All groups share one centre, and each spreads out both ways along 11 directions, with some noise.
In the rows, zero is written as 128.
Known rows, each followed by its group:
[108  83  85 127 130 120 143  75 119  86 170 128  93 168  67 154 115 123
 149 100 111 131]
Q_198
[133 133  97 123 142 108 126 139 110  99 123 124 151 120 137  98 104 119
 107 175 134  97]
Q_198
[111 156 153 101 149  75 112 109 155 108 120 111 142 137 137 105 130 146
 148 143 123 106]
Q_198
[147 138  98 148 134 149 125 156  83 106 117 160 135 144 136 179 132 116
 110 132 127 161]
Q_550
[115 149 120 140 127 118 105 121 147 131 106 158 103 129 137 148 144 142
 138  70 148 168]
Q_457
[114 152 142 102 112  54 142 152 111 125 113 119  95 103 128 125 151 155
 108 134 117  79]
Q_198
[131 106 108 154 138 111 111 111 133 106 118 122 146 125  98  96 126 125
 193 110 138 174]
Q_381
[106 123 107 140 143 122 106 102 164 126 106 135 140 122 161 116 137 115
 149 114 135 144]
Q_550
[ 91 137 150 143 142 115  82 112 120 123 120 136 104 125  83 146 165  91
 176 105 129 158]
Q_381
[176 119 183 138 119  98 125 148 124 149 145 100 123 158 137 196 131  90
 100 127 148 106]
Q_457
[134 175 120 127 100  91 150 159  74 142 170 143 156 147 150 140 117 131
 106 116 110  90]
Q_198
[138 163 117 144 138 132  76 126 145 102 126 146 144 154 128 102 100 137
 154 161 126 117]
Q_550
[146 105 113 145 117 111 141 168 100 110 146 108 151 155 146 130 130 125
 144 135  80  95]
Q_457
[145  89  78 170 122 127 133 122 112 116 105 137 120 101 122 137 122 113
 114 125 153 138]
Q_198
[131 126  99 125 135 117 128  98 154 122 120 161 134 131 151 139 133 123
 136 127 140 143]
Q_550
[104 119 110 138 117 101 146 120 113 128 135 106 123 142 144 165 134 121
 133 126 112 119]
Q_550
[123 121 133 136 119 105 127 145  99 125 116 137 110 113 115 163 167 111
 138 141 104 109]
Q_381
[126  81 146 116 132 101 118 118 166  96 114  81  88 125  86  90 127 156
 156 153 109  89]
Q_550
[130  94 122 129 137  64 139 128 148 108  86 150 117  99 156 140 195 135
 133  75 107 124]
Q_457
[156 102  89 109 167  86 136  74 162  77 104 199 170  85 123  71 141 140
 116 100 143 121]
Q_457
[132 137 116 146 119 124 145 107  92 128 119 141 151  95 101 125 121 137
 134 139 142 145]
Q_457
[ 90 136 152  85 185 110 100 104 135  86  80 126 110  95 101 114 150 122
 105 137 153 149]
Q_457
[115 140 141 120 155 124  94  84 143  88 161 133 135 170  84 110  99 133
 136 108 122 110]
Q_198
[103 162 144 130 148 136  76 113 118 111 162 139 121 158  69 112 114 112
 150  84 145 155]
Q_381
[ 78 133 143 112 109 151 140 136 141 170  96 115  72  98 151 152 169 135
 125 134 113 138]
Q_381
[129 145 157 141 123 127 119 123 109 150 128 113 156 124 141 162 129  94
 133 186 128 110]
Q_381
[140  87 153 118 142 115 131 155 135 122  97 126 109 112 138 148 187 109
 119 101 119 138]
Q_457
[101 142 122 105 133  99 125 154 129 116 114 108 120 135 149 111 143 138
 156 152 108 124]
Q_198
[166 111 163 122 150  74 126  77 132 125 124 169 135  94  95 164 157  79
  94 114 174 120]
Q_457
[115 123 118 160 121 116 112 167  64  86 141  82 101 181 100 180 117 123
 129 126  87 104]
Q_550
[190 133 101 163 115 137 120 189  86 123 120 148 152 114 130 104 105 125
 101 146 154 126]
Q_198
[111 132 155 104 148  81 110 123 168 122  92 126 112 122 148 132 173 129
 153 114 128 142]
Q_198
[ 84 148 100 137 115 145 125 133 116 130 130 111 117 139 143 123 110 140
 135 134 105 121]
Q_381
[153 127 152 143 146 115 110 181  64  90  87 118 125 112  91 151 151 124
 110 133 137 149]
Q_550
[ 72 169 142 117 130  85 113 112 131 125 116 101 105 134 151 147 125 140
 103 117 126  96]
Q_381
[104 170 145 118 103 101 138 148 103 161 151 119 128 139 142 146 138 123
 145 130 114 120]
Q_550
[125 123 135 122 143 122 128 162  92  96 123  97 126 143 109 137 130 131
 128 134 112 132]
Q_457
[124 161 101 151 139 132  97 121 123 117 135 160 161 154 156 144 117 107
 130 115 135 141]
Q_550
[139 136 135 129  96 101 151 140 117 144 142 128 114 136 110 135 131 166
 152 102 114 129]
Q_198
[119 112 141  92 140 134 119 138 180 139  76 167  69  92 136 124 199 133
 151 116 127 171]
Q_550
[ 63 143 153 146 149 132  69 147 137 132  84 114 109 105 126 108 181 105
 185  88 122 181]
Q_381
[138 141 142 124 125  82 118 135 137 128 119 156 104 121 123 132 155 142
 120  71 138 125]
Q_198
[165 129 113  93 139  93 141 171 123 112 128 148 145 130 148 101 138 123
 128 151 134 132]
Q_198
[100 148 106 132 119 146 120 133 108 126 149 128 106 162 137 159 117 115
 123 137 110 118]
Q_381
[112 156 158 105 130  79 130 110 121 121  98 120 103 100 105 142 140 154
 116 150 139 116]
Q_457
[160 118 153 134 119 103 138 122 134 146 127 125 122 129 116 154 135 133
 134 110 154 147]
Q_381
[150 112 149  77 114 178 123 179 166 139 139 167  43 140  84 104 167 154
 162 140  91 132]
Q_550
[134 110 123 160 100  72 148 106 110 140 131 111 117 122 113 177 136 125
 156 123 136 131]
Q_457
[134  93 111 169 113  75 138 138  87 112 136 120 136 145 124 176 158 100
 156  86 102 128]
Q_457
[172  73 135 155 140 179 109 148 143 104  95 134 110 115 101 127 141 130
 116 134 123 128]
Q_550
[ 69 153 120 128 134  43 108 112 118  95 107 128  91 121 129 139 151 147
 102  54 117  92]
Q_381
[ 65 157 160 164 113  55 106 105 109 147  82 148  88  62 110 160 196 136
 109   4 136 128]
Q_381

New rows, each followed by its group:
[132 128 128 125 106  93 155 103 142 143 113 113 123  98 127 123 126 157
 148 176 131 107]
Q_457
[104 124 154 147 116 148 122 120 127 177  98 134 118  84 140 167 176  93
 145 143 127 149]
Q_381
[121 146 145 129 137 118  96 143 119 112 148 112 131 150 113 110 115 120
 134 135 115 100]
Q_550
[138 112 118 111 109 126 159 125 137 136 133 130  93 125 111 131 127 162
 121 114 131 132]
Q_381
[114 124 115 101 111 153 141 181 137 134 127 117  60 163 143 143 141 157
 133 106 106 154]
Q_381
[127 142 131 138 145 117  93 168 127 100 122 138 123 170 163 153 150 119
 117  60 114 133]
Q_457
[132 170 112 102 112  96 151 175  99 131 160 121 163 157 166 106 118 145
 149 152  97 113]
Q_198
[134 111 107 133 138  84 130  81 167 119  98 141 137 108 144 126 134 132
 148 123 153 145]
Q_550
[113 135 101 145  94 177 146 131 104 157 162 120 115 161 142 177 102 119
 134 171 108 124]
Q_381
[155 100 145 136 115 166 124 166 135 141 122 141  95 121 102 122 154 133
 147 107 119 152]
Q_550
[178 149 120 160  96 115 139 123 144 156 138 147 148 148 155 148  96 162
 124  99 155 131]
Q_457
[139 141 126 133 117 157 113 112 163 153 160 166 133 155 158 134 121 115
 131 128 117 106]
Q_550
[130 119 167 111 138 122 137 130  93 130 113 119 125  87  86 139 153 102
 114 171 132 123]
Q_457
[116 157 148 161  97 105 137 121 112 173 154  86 175 127 160 126 106 122
 141 141 122  89]
Q_550
[150 138 142  77 144  71 133 140 106  92 163 149 108 155  67 124 133 133
 129 121 135 123]
Q_550
[135 105 144 150 162 139  77 148 120 104  96 126 107 141 123 181 162  65
 134 132 143 164]
Q_198
[126 102 130 109 141  73 149 129 103  99 117 103 110 121  98 138 146 127
 129 119 132 134]
Q_550
[139 204 171 139 123 104  79 184  79 123 132 133 136 140  98 121 126 135
 151 142 130 128]
Q_550
[148 110  94 119 115 157 156 162 141 127 130 120 125 149 156 109 106 162
 127 133 118 143]
Q_381
[159 129 172 131 125  97  99 154 124 119 134 144  89 145  76 145 153 130
 138  86 130 127]
Q_550
[130 115 115 174  95 164 140 115 103 172 130 123 120 111  97 162 126 109
 169 124 156 194]
Q_457
[201 118 179 117 153  93  98 148 115  83 125 142 120 121  45 109 132 135
 111 131 155 109]
Q_550
[ 98 120 129 159 123 123 111 116 120 140 101 116 126 106 127 145 158 100
 180 145 116 153]
Q_381
[123 129 126 128 152 105  83 159 115  89  82 128  86 101 110 115 142 112
  96 149 143 103]
Q_198
[112 134 133 113 116 111 120 166 114 120 133 127  76 146 111 138 159 139
 156 129  89 118]
Q_457
[ 74 148 128 141  99 131 143 140 140 175  93 116  80 107 186 167 157 153
 104  68 122 141]
Q_381
[158 119 126 194  87 138 132 153  95 149 116 101 125 132 109 168 116 144
 163 132 131 151]
Q_198
[157 158 126 125 123 125 114 196  95 120 128 135 140 130 133  93 116 139
 118 152 128 115]
Q_198
[140 130 103 101 128  83 160 123 105 116 170 169 139 143 132 144 134 107
  98  94 122 108]
Q_198
[167 121 131 151  97  90 153 133  98 134 159 111 134 152 108 165 109 135
 138 135 125 107]
Q_457
[140 129 132 133 112 104 136 170 115 131 129 134 151 127 171 130 158 125
 128 137  75  72]
Q_457
[214 111  56 141 138  96 138 152  98  78 154 168 172 143 114  88  78 121
 101 134 170 126]
Q_198
[138 117 131 119 157  99 108 143 131  90 106 127 137 130 124 106 148 115
 146 134 124 133]
Q_381
[125  96  94 116 123 113 153 143 145 110  91 137 127  99 150  86 161 170
 155 124  88 127]
Q_457
[119 110 121 112 133 113 125 156 144 114 112 105  88 163 147 158 150 125
 157 146 109 145]
Q_381
[160 126 141 153 120 116 101 176  96  97 101 121  87 141  74 152 139 159
 153 130 118 143]
Q_550
[155  99 122 165 140 143  97 152 115  87  83 119 115 122 101 133 126 141
 137 144 125 140]
Q_550
[130 134 144 114 127 137 125 137 108 111 158 115 124 161  91 131 116 131
 145 155 104 114]
Q_198
[114 143 124 105 148  96 125  90 142 108 155 151 147 142 126 111 121 124
 114 100 125 102]
Q_198
[178 111 140 147 105 123 142 143  98 137 140 153 111 124  88 167 138 125
 111 100 141 133]
Q_198
[151 131 104  77 138  52 160 141 130 110 138 163 140 119 150  98 142 131
 103 121 137 105]
Q_198
[151 133 141 106 153  91 113 154 111  93 102 141 115 115  82 108 147 138
 145 128 147 159]
Q_550
[ 84 141 116 161 107 116 119 153 101 137 103 128 104 116 146 156 163 134
 139  83  99 131]
Q_381
[163 121 116 151 138 129 119 121 113 117 144 140 176 145 136 142 112  91
 132 158 135 120]
Q_381
[154 156 164 134 130 145 110 128 115 148 156 112 128 158 105 159  88 107
 108 152 173 137]
Q_457
[ 53 169 142 104 135 121 116  85 117 127 128 129 100  93 107 116 126 129
  86 151 114  70]
Q_381
[145 142 146 139 127 144 131 119 140 157 122 147 156 104 155 126 125 122
  85  93 164 134]
Q_381
[144 134 166 155 130 125 112 147  92 146 118 126 140 132 140 205 158  70
 107 140 135 129]
Q_198
[159  96 131 115 138 136 130 142 146 123 132 156 113 148 112 142 162 117
 165  94 131 184]
Q_198
[173 114 110 134 118 160 141 143 112 115 146 151 128 151 109 142 113 134
 124 148 118 128]
Q_550
[161 114 136 143 114  98 144 129 135 131 119 108 145 138 127 137 123 149
 176 144 133 149]
Q_198
[124 130 146 111 146 122 123 116 126 117 165 120 151 148 132 120 115  92
  93 138 120  74]
Q_550
[139 102 145 121 146 111 126 112 137 118 121 137 121 134 117 164 155  99
 137 117 134 146]
Q_198
[103 137  60  97 104 151 149 186 103  93 165 153  46 188 122 132 114 185
  85  61  77 106]
Q_381
[129 115 171  84 154 162 110  94 158 134 139 159  90 102  46  98 145 114
 139 125 161 164]
Q_381
[131 126 123 135 118 131 149 122  96 133 149 114 156 133 129 144 113 115
 122 163 114 109]
Q_198
[192  94 110 150 134 151 123 171 123 117 133 147 160 152 134 128 136 107
 164 126 131 172]
Q_381
